The rows of a group lie close to one hidden flat surface of 7 dimensions, which passes through zero. Surfaces can cross.
Some rows, each with its group after it:
[  2 -12 -13   8   1  -2  19  -2 -24   8   9 -15   6  11]
R
[ -8  20  25 -54 -55   4 -35 -11  28  25  -7  17 -18  17]
S
[-17 -10  24 -21 -25 -14  -7  18 -23  39   3 -12 -10  18]
R
[ 10   7 -18  23  -7  14   8  -2  20 -13  27 -37  21  13]
S
[-20 -28 -19 -24 -29 -22  26  -2 -44  31   2  10  -3  40]
J
[  8   6 -19   4 -17   1  27 -19  20   8  11  20  -3 -22]
X
[ 27  30 -34   2 -10  11 -11 -13   3 -41  22   1   1  -2]
J
[ -5  15   9  20  15  13 -27   5  17 -46   4 -32  15   0]
S
[ -3  20  29 -25  -1   8  10  53 -41 -35  13  -9 -49 -19]
X
[-3  0 -3 16  3  7 -9  2 17 -5  1 -5  8 -4]
R
[  0  -8 -18   5  -5   4  14  12   3  -3   1  11   6 -41]
R
[  0   1  23  -1   3  -5  14 -24 -21  12   1 -24   4  10]
J
[ -1  11  28 -14 -34  -6  11 -14 -21  39  18  -7 -18 -25]
J
[-32 -18   3   5   6  -2  -9   5   4 -23  -8 -21  22  19]
R
[  4  21 -19 -12 -38  16  12   6  38 -15  31   0 -12   3]
X
[ 33 -11   3  21  18  -6   7   8 -16  44  -2  43 -18 -34]
X
[ 28  14  -3  -3  15  16  13  28  -4 -19   0   6 -22 -15]
S
[ 25  35 -18 -12 -18  17  12  17 -19 -34  40 -20 -28  25]
J
[  5   7  -5   4   5   9  -5  13   5 -13   8  -8  -9  14]
J
[  6 -14 -34 -11  -2 -22  14   8 -51  11  -9  20   4  -8]
X
[-14   0  17 -10 -13  12   1  29   4   5   6 -13  -5  -3]
R
[ 20   8   7   0  20   5  -6 -23   3  -2 -15  19  -6  14]
R
[ 47   8   3 -17 -37  -1  -4  45 -35  73  23   5 -35  -9]
S
[  7   5  -5   6  -7   2 -19  -4   3   8   3  -9   7   5]
J
[-22  15  37 -22 -12 -11 -14  -2 -12 -13  11 -24 -17  32]
R
[-10  10  22 -15 -33   4 -22  10  14   4  17 -13 -11   7]
J
[ 13  26  60 -51  21  -1  22   9  -8  19 -33  18 -42  16]
R
[-41  -9  29 -19 -59  -7 -22   0  36  36   6 -25  13 -24]
X
[-46 -18  10   2  -8 -10 -65  17  19 -15 -31  12  28 -52]
X
[ 25  -7 -43  16  20  -4  38 -42 -16   9  -8  23  16  13]
X
[ 20  29 -19   7 -18   2 -12 -16 -26 -18  30 -34   6   0]
S
[ 28  22 -24   3  -8  24 -13  47   9 -11  21  25 -28  -2]
X
[ 33  -1 -18  11  15 -23  -2 -15 -84  13   3  12  -6 -29]
S
[-17 -17 -40  -7  14 -13  29  -6 -15 -29 -17  20   7  26]
J
[  7 -15 -10  13 -22   6   0  12   5  44  21 -18  10  14]
S
[-18 -20 -15  27  28  -9   9 -20  12 -26 -12  -6  33   2]
S

New rows. What belongs after each?
[-36 -21 -18 -14 -23 -28  -6 -48   5  20 -21  20  30 -11]
J
[  2   0  47  30  62   0 -25  -1  15 -19 -25  27  -4 -45]
X
[-50 -17   2  18 -32  10 -17  39  18 -30  31 -59  24   6]
R
[ 14  -9  21  12  73  12  15 -16  26   1 -44  -6  13  40]
R
[  6 -17  -1   5  54   1 -11  18  32  -4 -54  65   4 -24]
S
[ 5 -8  2 11 17 -1 11 -1 -4 24 -8 -7  9 19]
R
[ 17   2   8   6  20  -4  15   2 -27  11   8 -21  -5  24]
J
[-27   5  30 -20  -4 -15   0  27 -38 -19 -13  -3 -12 -44]
X
[  2  -8 -15 -11 -10  -3 -18  29 -12  10   9   8  -7   9]
X
[-30   7  -3 -12 -19   5  18 -10  14 -35   1 -22  11  -6]
X
[-22 -34 -36  24   9 -13  10 -44   9   6 -16   6  46  12]
S
[ -7 -15 -10   3   3  -9  34   8 -30  -1   4  -8   4   7]
R
[ 10  29  20  15  17  45 -16  40  72 -54   9 -33 -11   2]
S
[ 34  15  33  10 -40  31 -14  52  42  54  50  21 -53 -20]
X
[-22 -19 -18  -7  33 -33  11 -30 -48 -37 -42  -8  39   4]
X
[-16 -12  10   0   3  -9 -23   1  -4   6 -15  -9  17   7]
X
[ -9 -10  -2 -12  -2   2  47  12  11   9   0  14 -13   6]
S
[ 18  -5 -14  24  28  16 -50  18  25  -6  -7   3  10  48]
X
[ -8  -5  -4  67  47   2 -62 -28  13 -62  -5 -33  53  -9]
S
[ -7  11  -7  -3 -28  15  11 -10  39  -3  20 -22   1  13]
X
[-10  22  44  22  40  23 -40  25  53 -58  -7  -2  -9 -10]
X
[ 37  27  22 -11   7  30  -6  14  54  -3 -11  28 -18 -48]
R
[ 14 -22 -67  -5  -8  -7 -25  14 -28  13  -7  19  21  37]
X
[  2   6  -2  19  10  17 -39  19  47 -24  -5  18 -10  -4]
X
[ 25 -10  -7  10  21 -17  29 -14 -37  34 -11  27  -9 -24]
X
[-30  -3 -20 -10 -35  -2  23 -31  31 -18  -7  13  21 -57]
X
[-11  -5  20  -9   5 -18   0  -3 -47  14 -12 -16   4   4]
X
[  8 -13  17   2   1 -11   7 -13 -17  42   0   4  -2   1]
X
[ -9  11  -3  15 -14  19  31  28  -4 -27  46 -55  -8   6]
R
[-16  10 -10 -15 -24  -9  -5 -19 -20 -25  -2  24  -9 -15]
R
[  0   7  -2 -14 -26  15  31  10  25  -2  25 -16 -13  15]
S
[ 29   0 -39   0  19   8  28  36 -27 -26   8  16 -19  14]
J
[-38 -26 -40 -14 -42  -6 -66  17  23   6 -12  -6  43  16]
X
[-21 -19  -1   5  28   5  -7  18  13 -12 -13 -13  10  45]
J
[ 24  -9 -25  11  10   1  -4  25  -8   5  -2  50 -20 -33]
X
[ 31  16 -36  11  22  19  32   6   5 -32   6  15  -1 -14]
S
[ 22   2 -12  20  15  24 -36  42  21  -4   3  17  -2  -3]
J
[ -5  -6 -29  -3   0  -8  -2 -23 -11 -14   0  -1  14  24]
J
[ 40  38 -11 -16 -17  17  48  26 -29 -27  38 -19 -39 -19]
S
[ 30  -7 -12 -33  -4 -21  30   4 -35  46 -29  60 -20 -31]
R
[ -8 -28   6  -5  -2 -13  34  17 -13  50  -9  24 -10   1]
S
[ 19  -1 -30  -7 -25   5  34  16 -14  -1   8  31 -11 -60]
R
